The same things were measured in two ways. Each way mixes the same 10 hidden numbers, adds some noise and spreads widely along 6 directions of its own, which tell nothing about the thing.
In the rows, 128 means zero.
Some things both ways: the first way, then the second way.
[144  81 126  70 105  70 116 125 115 162  84 134 123 117 101 123]
[101 152 118 174  94 138 171 103  92  44 112 121 107 153 123 173 115 158]

[136 104 160 113 149  80 134 135 103 141 130 128 155 133 102 108]
[162 123 123  90 128 191 233  91 147 148 170 111 165 140 118 127 137 105]

[156 143 155 164 217  78 144 108 119 101  86 114  96  88 149 153]
[133 129 153 184 147  99 136 161 141 127  78 172 155 109 129 178 145 159]

[123 112 148  97  45 192 106  50 155 141 144 138 108 176 135 160]
[109  99 135 103 108 123  87 120 133 107 122 177  95 150 157 128 114 166]

[122 120 133 137 116 145 127 100 151 118 142 123 106 134 153 139]
[104 148  98 132  97 158 125  85 121  66 106 147  64 158 147 141 124 141]

[149 134 141 112  84 110 122  98 142 135 145 130 112 137 124 139]
[125 177 115 128 147  90 126 183 148 157  88 195 174 112 141 119 131 102]

[122 131 126 181 191 109 118 164  86 113 104 152  86  92 166 122]
[135 161  68 122 118 103 120 149 172 151  48 175 123  92 182  94 147 158]

[153 103 125 115 112 115 133 136 124 151 130 109 147 123  52 108]
[142 124 144 115 106 157 186  97 108  77 114 176 120 137  74 168  86 137]

[135  69 131 103  85 170 113 109 107 143 101 162  63 137 149 147]
[112 115 115  87 127 107 113 118 135 100  86 150 117 106 131  90 119 166]

[167 124 146  96 106  97 151 122  89 114 130 142 127 140 156 147]
[132 157 105 118 120 137 141 137 147 108  68 177 129 130 125 124 133 156]

[155 122 120  86  73 110 161 121 130 116 143 131 122 151 170 160]
[166 180  95 125 114 126 118 142 110 108  98 223 111 102 153  96 136 203]

[133  84 118  94  59 160 112 114 161 158 148 114 151 144  71 113]
[118 112 117  91 125 170 151 104  89 146 158  94 152 101 128 139 151 115]

[166  76 105  80 126 147 173 145  59 133 180 156 163 142 102  87]
[ 98 125 101 118 143 140  89 153 156 161 115 105 132  87  79 108 151 100]

[ 99 129 111 138 124 128 112 141 153 143 107 145 115 105 101 100]
[130 145 123 174 164 104 110 167 148 183  84  80 167  88 148 143 171 111]

[115 101 127 161 117 199  65 185  98 116 157 163 115  89  91  80]
[126 148 132 141 161 177 186 109 139 140 210 104 132 161  73 158 154  56]

[122 171 142 146  52 126 111 148 182 129 101 118 107 120 127 154]
[144 168 104 140 149 138 202 122 147 130  80  73 164 120 137 135 162 109]

[115 138 131 128 151  88 149 164  98 113 129 146 132 127  98 128]
[139 101 169 154 128  81  85 178  90 201 160 100 177 104 119 136 103  94]

[123 119  79 148 147 161 136 108 132 151 138 113 139 121  99 105]
[109 137 112 157 126 115 104 166 129  96 133 144  84 139  83 191 146 132]

[145 115 154 125 129 124 122 142  97 103 139 125 126 131 143 162]
[118 163 113 137 135 160 192  98 162  88  93 139 147 154 119 106 144 154]

[138 123 124 127 151  97 140 120 123 123 105 123 127 122 174 141]
[119 151 120 103 156 174 169 115 130 111 136  58 146 159 108 139 171 107]

[120 139 138 161 139  98 117 161 137 138 100 120 124 116 150 139]
[154 161  90 155 140 110 184 138 135 155 143 123 141 118 156 133 167 142]

[127 109 142 112 131 108 154 115 119 117 175 120 139 156 109 123]
[155 125 116 104 120 150 157 142 115 187 173 134 162 115 112 120 146  98]

[139 130 148 116 112  88 127 121 127 109 131 111 110 134 113 174]
[124 118 130  94 123 168 198 122 113 142 164  57 203 134  99 106 146  90]

[122 156 145 160 149 112 126 111 150 128 129 107 160 136 143 137]
[146 113 136 110  97 145 102  94 123 118 130 185  82 163 192 126 104 170]

[148 136 138 114 122 125 161 122 115  93 155 116 127 135 119 165]
[102 132 127 184  85 132 122 127 111  72 128 144  98 140 118 153 114 148]

[135 107 137 111 127 137 144 140  77 109 143 171 111 145 152 135]
[138 108 178  62 155 132  91 125 130 153 148 130 153 143  91  74  83  93]

[103  91 116 113  69 189  80 131 105 152 123 203  78 126 111  88]
[112 118  98 111 140 142 117 124 160 160 117  89 113 108 119 132 144 107]

Other things, the second way, with their names:
<377>: [131 153 131 172 133  99 107 171 123 160 108 124 144 131 174 179 145 115]
<19>: [110  45 166  70  86 170  58  89  87 116 199 114  86 129  92 108  71 137]
<277>: [130 170 179 149 203 115 113 182 178 143  84 151 195 146 109 127 155  98]
<251>: [ 92 171 179 129 160 102 114 124 115 119 110  95 193 173 132  81  86  43]
<328>: [135 103 150 169 114  75  72 149 128 138 136 134 112 121 168 116 111 133]
<199>: [111 100 117  87 132 149 122 115 175  84  81 128  93 131 124 133 136 173]
<27>: [121 139 116 130  92 144 106 101  99  82  85 157 115 119 185  99 126 192]
<13>: [156 129 136 112 126 183 162 104 146 105 139 182 139 148 132  93 151 177]
<341>: [ 76  92 143 114  88 114 104 139 110 104 163  93 117 171 106 153  90  70]
<96>: [130 161 100 110 118 127 150 130 139 133 102 160 138 122 157 112 120 129]
<152>: [112  89 148  90 119 105  98 112  77 123 202 103 106 111 115 124  72 107]
<238>: [107 127 122 126  93 125 111 116 134 110  85 195 100 142 172 157  87 153]
<28>: [138 130 102 175  92 132  98 103  98 135 160 127  75 130 173 119 131 162]
<125>: [107 105  85 183  99 147 136  71 112 113 143  51  61 101 137 148 136 169]
<405>: [186 103 171 105 152 151 159 130 166 177 126 167 175 113 102 105 121 121]
<34>: [ 94  86  90 175  86 155 133  85 127 118 115  55  75 102 132 169 139 162]
<160>: [112 118 108  97  75 176 156  76 138 101  62 125 127 132 151  97  88 165]
<109>: [121 139 138 138 143 124  76 106 131 110  40 158 119 104 154  95 112 187]
<146>: [129 119  95 165 107 128 155 123  93 143 186  80 131  83 131 115 156 155]
<73>: [128 165 145 162 164 101 116 144 134 151  82 136 161  98 110 119 112  98]
<119>: [182  94 106 110  96 173 169 130 155 140 171 167 107 138 102 126 156 180]
<243>: [111 160 143  83 134 181 191  86 127  96 127 145 165 160 118 121  98  77]
<147>: [ 95 186 125 207 141  85  74 138  96 129 101 198 115 111 167 150 125 121]
<183>: [144 140 155 119 105 128 128 138  93  98 172 157 112 167 135 172  90  94]
<325>: [ 82 108 132 118 122 161 129 123 142 107 181  33 119 179  74 131 127  68]
<26>: [153 130 104 170 120 179 173 113 148 143 138  86 121 120 109 142 171 142]
<291>: [143 147 112 144 148 142 157 166 134 129 114 106 123 129  72 207 170 128]
<209>: [110 142 152 136 123  90  43 156 106 146  74 193 154 120 193 100 103 163]
<440>: [104 118  81 173  78  89 138 111  80 113 135 140  78 100 161 175 119 157]
<266>: [122 101 131 152 105 168 130  83 125 104  84 136 108 105 121 142 122 180]
<114>: [140  71 125 102  99 136  80 119 105 176 184 102 106  89 128 100 109 127]
<371>: [151  91 150 117  92 144  89 113  88 112 172 123 104 138 102  85 112 156]
<6>: [163 172 115 170 109 124 147 120  99  99 123 208 106 118 183 145 130 191]
<219>: [132 134  76 144 134 114  79 190 139 211 140 157 143  81 134  96 209 156]
<129>: [ 69 120 110 147 109  96  71 156 114 143  63  77 150 104 192 142 148 127]
<248>: [104 122 112 171 112  90 126 105 118  94  92  78  96 111 135 129 106 141]
<351>: [147 114 154 109 120 158 145 105 111  99 141 124 137 112  82 100 103 126]
<292>: [197 155 115 181 145 124 162 110 139 167  87 153 132  74 175 121 149 184]
<50>: [157 111 161 140 127 176 161  99 147 118 159 127 131 160 116 120 127 139]

Some of these things the first way, each followed by its name:
[138 125 129 100  81 161 222 155 140 111 205  72 210 202 110 186] => <146>
[149 100 132  97 140  69 105 134  88 145  68 156 119  90 126 109] => <129>
[152 118 114  89  54 152 148 152 142 151 142 123 187 150 104 130] => <109>
[119  91 117  83  97 145 157  53 149 132 205 112 141 194 127 136] => <219>
[ 94 159 151 152 142 129 132  64 187  98 150 109  95 146 134 172] => <50>
[139 176 136 162  80 101  79 123 171 132 110 125  84 108 134 162] => <96>
[113 116 143 144 152 144 119 139 108 118 137 149 114 112  78  97] => <405>
[150 126 116 141 162 127 124 130  92 104 128 157  96 105 123 140] => <19>
[109 140 137 122 139 113 149 132 111 112 125 147 142 134 144 124] => <377>
[ 94 142 147 175 164 124 144 194 127  92 107 152 100 106 161 134] => <292>
[116 137 126 118 125  95 135  80 165 139 115 126 109 128 126 123] => <183>
[121  84 127 114  74 192 116 152 150 132 185 126 158 141  90 104] => <147>
[102 127 110 152 191 113 149 118 130 111 155 103 159 145 130 154] => <209>
[113  67 142  77 138  89 147 146  98 138 142 143 151 150 118 111] => <251>
[144 180 157 135 115  78 157  86 192 133 104 100 117 129 146 161] => <328>
[119 102 136 103 129 109 109  74 109 137 122 150  86 132 116 114] => <119>
[114  65 121 130 214 119 135 147  76 115 118 152 108 102  99  99] => <266>
[150 168 138 168 135 129 144 174 120 111 128 113 154 118 108 151] => <34>
[ 88  96 124 137 163  91  66  64 144 168  93 159  64 118 102 107] => <238>
